The same things were measured in two ways. Each way mixes the same 11 hidden numbers, adds some noise and spreads widely along 6 directions of its own, which tell nothing about the thing.
In the rows, 128 means zero.
Some things both ways: the first way, then the second way.
[196 126 145  80 138 107 141 101  77 118 108 136 108 150  81 109 120 148
 213 129 182 128 171 106 167 120  48  72]
[128 139 163  72 112 123 126 103  99 133 127 145 155 151 101 119 101 113
 114  72 109 166 143 126 137 143 104]

[183 137 135 141 182 151  99 131  84 182  94  90 125 192 121 130 123 129
 165 124 124 127 145 101 134 130 112 102]
[120 159 129 114 117 109 106 108  74 143 139 160 158 133  99 120 144 144
 116 112 174 151 104 128 157 122 102]

[120 175  86  51  97 133  93 150  54 141 191  86 106 117  86 124 113 145
 135 146 118 102 118 141 157 130 117 172]
[128 160 142 160 145 137 129 162 141 132 133 126 157 145  97 108 126 149
 144 135 162 132 148 114 125 110 123]

[189 137 137  57 160 127 113 120  65 143 183 126 137 131 128 126  79 128
 129 137 109  91 235 120 179 128  75 101]
[112 120 150 104  80 154 124 102  87  89 137 132 151 154  82  69 158 120
 121 102 157 134  98 120 137 127  54]

[131 137 128 114 127 136 147 117  98 130 137 106 113 121 133 113 121  99
 132 134 119 120 102  88 109 114 124 119]
[105 136 108 164 135 152 131 135 121 160 153 151 139 147 127 176  95 150
 148 147 145 126 134 134 117 114 101]

[128 150  76  53  93 147  95 189 133 132 170  95  73 111 109 119 132 150
 147 123 169  84  67 126 127  92 139 188]
[116 173 135 154 118 111  78  72 107 144 135  92 138 135 122 123 182 124
 127 145 120 141 137 145 123 101 174]

[141  71 128 121 120 127 129 144 163  72 113 130  83 123 100 139 133 137
 139 155 161 108 119 109  59  86 118 127]
[100 154 150 147  65 178 180  93  56 152 150 169 158 122 115 128 136 146
 103  91 119 143 108 152 122 135  96]

[ 95 144 162 110 118 126 144 105  89 108 191 110 121 118 158 141  91  71
  55 145  83 114 169 118 132 132 140 130]
[119 157 181 111  99  96  99  56  77 145 114 143 135 150 102 118 126 148
  99  35 156 183 134 105 147 121 157]

[146 166 140 190 199 160 121 131 187 222 100 115 146 201 144 160  98  97
 113  94 121 114 160  98  85  80 173 119]
[111 151 117 167 129 145 148 134 126 147 154 157 154 138 112 153 124 167
 158 127 186 116 137 138 138 110  79]

[144 155  99  67 122 151 122 148 150 155 151 119  98 110  98 132 102 162
 139 123 159  71 138 101 103  69 127 146]
[118 155 117 131 132  93 118 135 131 171 130 139 142 133 131 163  82 127
 113 143 110 138 169 125 120 109 128]

[ 94 107 146  95 120 144 162 117 131  33 148 121 104  67 145 136 103 102
  92 163 112 139  99 115  83 111 138 154]
[150 190 113 150 124 103 139 121 126 102 149 123 154  97 129 118 185 145
 133 157 124  98 162 175 154 102 125]

[ 92 155 106 155 106 116 146 125 167 150 119 105  96 122 103 118 137 126
 132 125 149  97  53  65  59  64 146 140]
[129 107 116  90 120 130 136 114  63 104 135 166 109 153 115 147  54 123
 101  86 130 126  87  94 152 134  97]

[138 141 120 122 163 141 130 130 147 160 155 120 138 137 126 136  95 119
 104 133 110  91 168  90  93  93 136 133]
[103  74 125 122  72 193 137 143 127 122 153  84 102 138 103  60 123  96
 129 170 121  86  94 144  81 103 103]

[ 89 174  94  61  67 127 156 130  87 154 150  94  82  77  67  96 122 140
 206 114 167  90  59  68 101  90 138 150]
[120 125 150 100  92 157 125  83  82  92 148 133 145 153  92  89 159 131
 130  87 155 138  96 150 149 127  77]

[144 151 143  41 125 147 148 112  91 122 162 132 122  89 122 132  68 127
 167 123 139 102 192 117 151  99 105  98]
[ 98 118 120 106  89  93 134  98 102  50 127 176 155 121 135 144  71 159
  89  58 130 113 147  81 143 104  77]

[168 131 101  61 107 134 102 155 104  79 160 114  91 106 143 121 124 133
 105 144 139 102 104 148 152  99  96 138]
[127 138 132  77 143 106  82 118 143 161 108  91 124 152  95 101 132  90
 140 145 108 160 167 136 123  96 143]

[118 147  95 115 129 143 130 127 104 118 147 103 124 120 107 123 120 123
 100 164  96 134  84 114  97 118 125 164]
[139 128 146  63 119 123 133 128 112 119 139 166 155 145  86 116 114 149
 129  72 164 152 139 138 164 131  72]

[139 121 122 106 119 129 128 116 103 127 122 110 120 130 107 121 121 132
 144 156 127 127 121 100 114  99 102 109]
[ 84 109 135 129  91 186 164 123 100 166 161 141 137 137 117 143  98 146
 133 100 157 121 109 127  96 111 108]

[166 141 138  76 131 137 114 125  75 159 140  98 117 144 125 113 113 125
 148 126 134 109 156 103 162 114 110 111]
[113 120 112 122 128 114  95 125 116 126 122 157 109 140 109 159  81 139
 109 122 121 136 138  77 137 114 137]

[170 156  86  81 135 119  83 167 128 138 168 121 104 132 121 125 113 144
 127 118 148  74 143 132 145  89 106 142]
[125 101 162  70  98 156 102 103 101 113 132  99 122 164  79  59 149 100
 129 103 144 150 105 132 123 118 105]

[142 125 148  51 124 143 156 126  84 135 178 106 107  94 127 122  92 124
 140 132 127  82 154  94 138 108 111 129]
[121 189 131 165 115 101  98  94 108 150 135 139 153 123 124 140 145 121
 136 145 120 130 151 130 141 128 128]

[165 162 131 127 202 165 107 122  72 162 133 100 147 207 114 134 104 106
 113 142  97 166 168 136 157 185 120 154]
[138 118 164  90  95 105  93 125 136 119 128 114 144 147  83  58 152 136
 113 110 169 146 139 139 136 117  96]

[128 133 123 117 143 128 144 131 141  97 142 114 122 136 116 138 120 115
 130 148 141 134 115 123 113 123 133 147]
[ 95  76 150 126  64 178 131 119 125  88 150 102 128 145 109  73 110 114
 119 115 123  97 105 116  85 115 103]

[147 112 129  96 130 123 134 138 141  84 150 121 108 114 156 122 121 110
 130 134 146 111 117 108 130 107 116 122]
[ 95 149 112 180 123 143 114  99  99 130 161 151 154 152 138 193 130 155
 135 139 135 125 126 118 116 117 107]

[140 141 127 108 137 124 133 125 112 135 136 108 124 133 140 108 118 107
 153 120 137 116 125  82 134 118 124 110]
[126 147 113 123 155 125  74 119 125 159 149 104 132 150 119 156 156 123
 135 172 112 149 144 144 116 104 170]

[123 150 130  77 125 149 139 116  88 118 134 106 123 119 101 124 104 124
 164 140 139 143 129 117 134 128 123 132]
[125 127 121 118 115 140 143 153 145  78 136 140 171 147  92  88 149 146
 133 138 154 115 151 134 137 105  34]

[178 110 159 131 170 130 137 132 170 111 124 119 123 156 159 148 121 119
 107 135 143 113 146 121 132  97 113 112]
[110 173 116 167 130 132 120 120 116 131 141 140 181 161  99 134 150 119
 160 160 153 118 132 117 144 136  37]

Other things, the second way, with their names:
J_131: [103 134 138 123 115 151 147 106  78 159 125 164 138 163  97 144  80 141
 110  81 144 164 108 121 138 131 101]
J_658: [133 160 109 131 118 121 139 108 103 113 128 135 133 119 124 124 135 131
 111 138  94 125 142 163 148 106 121]
J_285: [116 147 149 119 119 143 103  89  83 161 144 123 136 156 108 136 145 131
 116 109 121 167 117 141 122 121 161]
J_736: [137 133 135  77 118 126 121 121  95  87 114 159 142 144  88 100 111 118
 107  95 103 151 129 111 159 135  92]
J_545: [118  82 149  87  85 131  89 107 119 100 145 131 117 151 106 110  90 120
 116  96 126 130 119 114 122 133  99]
J_14: [ 90 101 170 117  61 190 162 150 119 182 123 178 130 135  93 112  91 137
 126  94 129 153 165  91  79 115  61]
J_706: [166 179 156 101 156 104 141 154  89 200 119 190 141 144  98 144  95 139
 131  97 157 185 166 123 156 127  91]
J_64: [ 86 118 156 127  86 168 151 110 113 156 173 122 167 132 128 132 105 154
 132  81 157 125 119 152  88 110 131]
J_601: [141  90 136  66 125 141 109 157 131 140 118 149 108 158  87 103  76 102
 141 126 120 150 148 112 126 128  71]
J_159: [132 159 156 156 125 174 133 143 131 192 155 128 148 155  98 125 175 131
 171 153 148 146 156 150 106 125 101]
J_892: [113 109 118 100 125 163 104 136 141  95 136 137 150 166  85 118 118 108
 156 143 114 126 132 117 135 137  58]
J_105: [115 122 109 113 104 134 133 112  76  52 112 156 131 153  85  91 121 128
 102 114 144 120  91  86 164 117  48]
J_790: [160 140 158  95 127  90 131 170 133 159 114 164 136 130 114 109  36 112
 118 103 110 153 176 121 130 139  97]
J_785: [133 148 137 126 117 151 134 110  74 131 130 147 121 145  94 107 141 132
 119 112 144 148 103 124 152 122 118]
J_588: [111 143 137 136 101 160 134 108  84 162 146 145 145 150  94 114 143 129
 141 124 171 138 100 138 134 129  78]
J_560: [124 172 169 128 126 138 156 127 106 166 124 179 180 150  99 139 101 154
 128  73 138 183 165 131 133 131  85]
J_569: [132 140 148 106 117 133 105 112 103 143 141 161 152 148 111 136 140 136
 137 117 125 170 154 148 126 122  76]
J_852: [123 105 146  51 123 131  75 109 122 116 124  87 129 163  95  90 128  86
 121 120  97 158 133 117 113 108 142]
J_112: [ 96 132 122 132 109 137 159 100  89 126 147 126 138 125 153 150  94 152
  99  95 119 127 126 150 102  78 147]
J_839: [124 112  92 112 136 110 129 143 112 111 132 148 108 131 142 165  41 126
  98 134  92 110 139 102 126 100 131]
J_693: [ 86 168 111 209  97 147 154 100 104 190 140 154 151 135 128 159 117 141
 151 154 152 119 137 154 117 115  53]
J_79: [ 96 103 165  89  59 181 134 109 117 126 151 116 153 132  90  73 154 122
 122 101 123 134 122 149 104 125 108]
J_479: [166 173  93 126 123  78 114 104  98  87 123 130 104  95 127 109 129 101
 118 159  85  92 130 151 182 128 144]
J_714: [106 145 156 135 104 145 115  96 107 187 141 109 129 144 107 121 128 120
 134 114 136 147 126 138 112 122 156]
J_507: [156  94 159 102 115 158 134 172 163 136 139 137 108 158  88  98  99 128
 155 118 142 126 169 132 116 128  67]
J_27: [111 125 126 150 110 172 157 167 129 130 149 170 176 151  96 115  97 141
 155 143 158 125 124 146 124 137   5]
J_77: [108  72 138  94  74 192 132 125 107 128 142 127  88 139  82  79 139 135
 121 115 151 123  99 121 113 102 119]
J_954: [138 174 120 134 141 124 125 105  99 108 130 132 145 141 107 123 144 117
 144 130 121 129 128 144 164 128 110]
J_144: [120  82 162  94  84 165  89 115  94 162 144 145  84 140 112 124  67  96
 131 105  99 145 108 100 100 147 149]
J_544: [113 121 162 134  58 183 148  68 115 107 159 124 104 107  95  92 202 174
 147  66 174 105 129 161 139 108 155]
J_718: [105 149 153 101 108  92  96 117 121 204 124 134 164 144 112 132  98 118
 115 117 133 175 166 121 104 112 107]
J_620: [163 177  91 128 155 133 113 123 110  71 138 127 118 102 107 109 181 120
 147 168  93 102 121 155 184 121 173]
J_168: [138 146 123  55 119  67 100  99 118 136 107 114 124 120 119 101 104  67
 133 128  91 134 168 135 146 107 103]
J_142: [142 115 111 131  83 179 169 175  88  41 132 173 144 114  98  43 118 108
 118 168 103  91  93 134 139 135   4]
J_438: [134 149  98 149 121 137 137 169 136 127 125 126 125 112  95  79 125 102
 148 196 128  89 125 134 139 117  98]
J_587: [121 103 107 120 125 146 130 145 136 101 145 123 110 126 133 133  66 124
 124 136  91 100 135 125 115 111 149]
J_886: [105 153 125 119 124  81 106  88  96 119 114 171 155 161 106 179  80 152
  93  70 133 156 150  77 165 130 102]
J_948: [106 148 132 112 112 112 120  94 104 154 133 114 154 147 116 122 149 135
 111 113 150 151 144 143 121  88 112]
J_987: [138 107 165  51 132 120  97 147 111 153 112 169 121 162  94 123  57  99
 130  86 123 171 158  62 121 131  90]
J_104: [101 123 124 142  98 144 117 124 132 209 160 118 127 130 128 145 128 129
 151 167 147 128 146 166  88 100 117]
J_91: [112  97 138 100  90 137 131 145 125 155 161 125 117 106 142 130  65 127
 113 117 115 110 133 130  84 104 165]
J_110: [139 154 111 166 111 179 138 121 100  72 176 116 137 108 120  93 211 132
 163 173 136  74  92 173 141 118 124]
J_687: [141 142 149  91 122 144 109 118  94 138 146 107 142 146 101  80 157 102
 137 135 130 147 107 161 129 125 118]
J_923: [128 125 149  92 104 169 142 146  96 126 146 157 156 147  74  69 139 111
 173 118 195 126  94 128 140 134  16]
J_71: [146 115 108 113 116 127 102 134  91  80 143 149 102 112 131 125  93 115
 105 146  83 106 107 116 138 130 150]
J_683: [ 83  87 150  60  79 121 113  89 122 139 127 128 134 148  99 122  67 126
 103  52 133 151 136 113 120 114 121]
J_645: [148 152 133 117 125  64  74 128 140 208 107  98  94 136 117 111  87  65
 133 176 101 135 168 122 120 123 145]
J_810: [115 150 109 139 127 109 130 129 110 122 120 154 133 127 129 155  61 119
 112 124  99 119 143  93 135 121 125]

Some of these things the first way, each followed by its name:
[173 175 113  95 158 129 130 123 103 212 153 132 141 146  99 117  82 126
 174 100 138  78 202  89 138  95 108 100]  J_587
[ 85 139 122 137 101 119 161 116 126  95 142  90 121 128 131 123 146  92
 121 157 124 150  45 101 105 126 143 143]  J_852
[147 117 127 104 133 170 137 147 135 148 124 115  82 139 123 131 122 120
 128 127 150 107  90 100  91  94 126 144]  J_693
[147 141 124 121 164 138 145 141 173 138 172 130 128  96 132 158  81 122
 103 114 115  37 185  95  59  66 159 128]  J_27
[124  91 160 116 135 147 137 121 139 132 123 126 123 142 121 148  96 106
 124 148 128 139 167 107  95  98 131 116]  J_14
[144 119 112 126 163 131 115 156 135 132 140 116 122 131 136 127 113 109
 143 125 124 112 116 106 107 104 129 144]  J_110
[ 95 171 155  66 107 139 179  82  90 195 202  99 145 109 114 127  71 111
  96 137  99  81 200  64 128 106 143 122]  J_886
[117 117 168 136 129 129 143 107 128  98 141 109 119 124 168 145 108  86
  75 141 105 116 151 105 110 107 143 106]  J_105
[105 118 114 150 142 127 144 146 155 103 140 104 107 113 132 127 133 100
 124 136 122 108  70  83  60 105 158 159]  J_71
[148 122 142 100 126 128 140 123 123 109 139 117 104 120 126 135 117 128
 124 141 140 102 134 111 119  94 108 115]  J_810
[141 125 119  79 116 152 132 130  88  89 123  93  91 124 102 121 136 147
 154 162 148 138  76 121 125 132 101 142]  J_718
[167 131 119 131 163 150 119 145 146 165 111 137 103 171 113 134 110 114
 151 105 157 106 152 105  96  95 124 113]  J_658
[136 112 138  89 110 148 135 129  71  90 127  79  94  99 111 124 138 138
 123 169 113 126  70 116 108 115 117 153]  J_438
[157 135 115  70 142 153 136 141  83 153 157 117  96 113 108 111 105 133
 132 130 126  95 119  93 116 107 100 155]  J_479
[132 108 177 130 141 124 164  84  70 105 128 102 126 126 144 117 116  92
 107 160  94 140 135  81 121 135 104  96]  J_588
[114 162 133 126 147 130 158 112 144 133 122 133 116 139 104 116 105 104
 129 113 153 144 117  95 110 106 139 150]  J_507
[138 127 125 107 143 132 145 110 102  91 124 119 123 109 108 123 110 131
 149 153 122 134 121 100 104 114 103 121]  J_91
[177 101 120 104 162 140 116 141 137 113 130 122 133 153 104 144 115 142
 139 161 136 122 167 130 114 112 110 128]  J_79
[155 146 107  83 126 128 123 145 122 130 148 127  99 106 121 115 112 131
 139 117 150  86 119 104 119  83 110 135]  J_601
[150 135  92 128 149 123 110 142  91 128 142 107 113 159 111 113 132 123
 143 146 121 129  91 110 124 140  90 142]  J_687
[127 160 104 106 121 134 132 135 156 151 128 123 101 115 107 122 109 135
 153 108 160  86 114  86  89  65 134 125]  J_839
[165 131  82  94 134 134  86 169 110 119 136 101  97 115 117 129 129 162
 144 147 127  99  74 135 124  83  87 155]  J_923
[128 118 136 113 117 113 133 134 155  85 155 136  99 106 122 152 106 114
 113 132 145  88 165 126  88  83 132 113]  J_560
[184 139 144  95 155 121 148 120 110  96 110 124 106 129 118 109 125 128
 187 107 178 119 128 106 146 115  98 106]  J_545
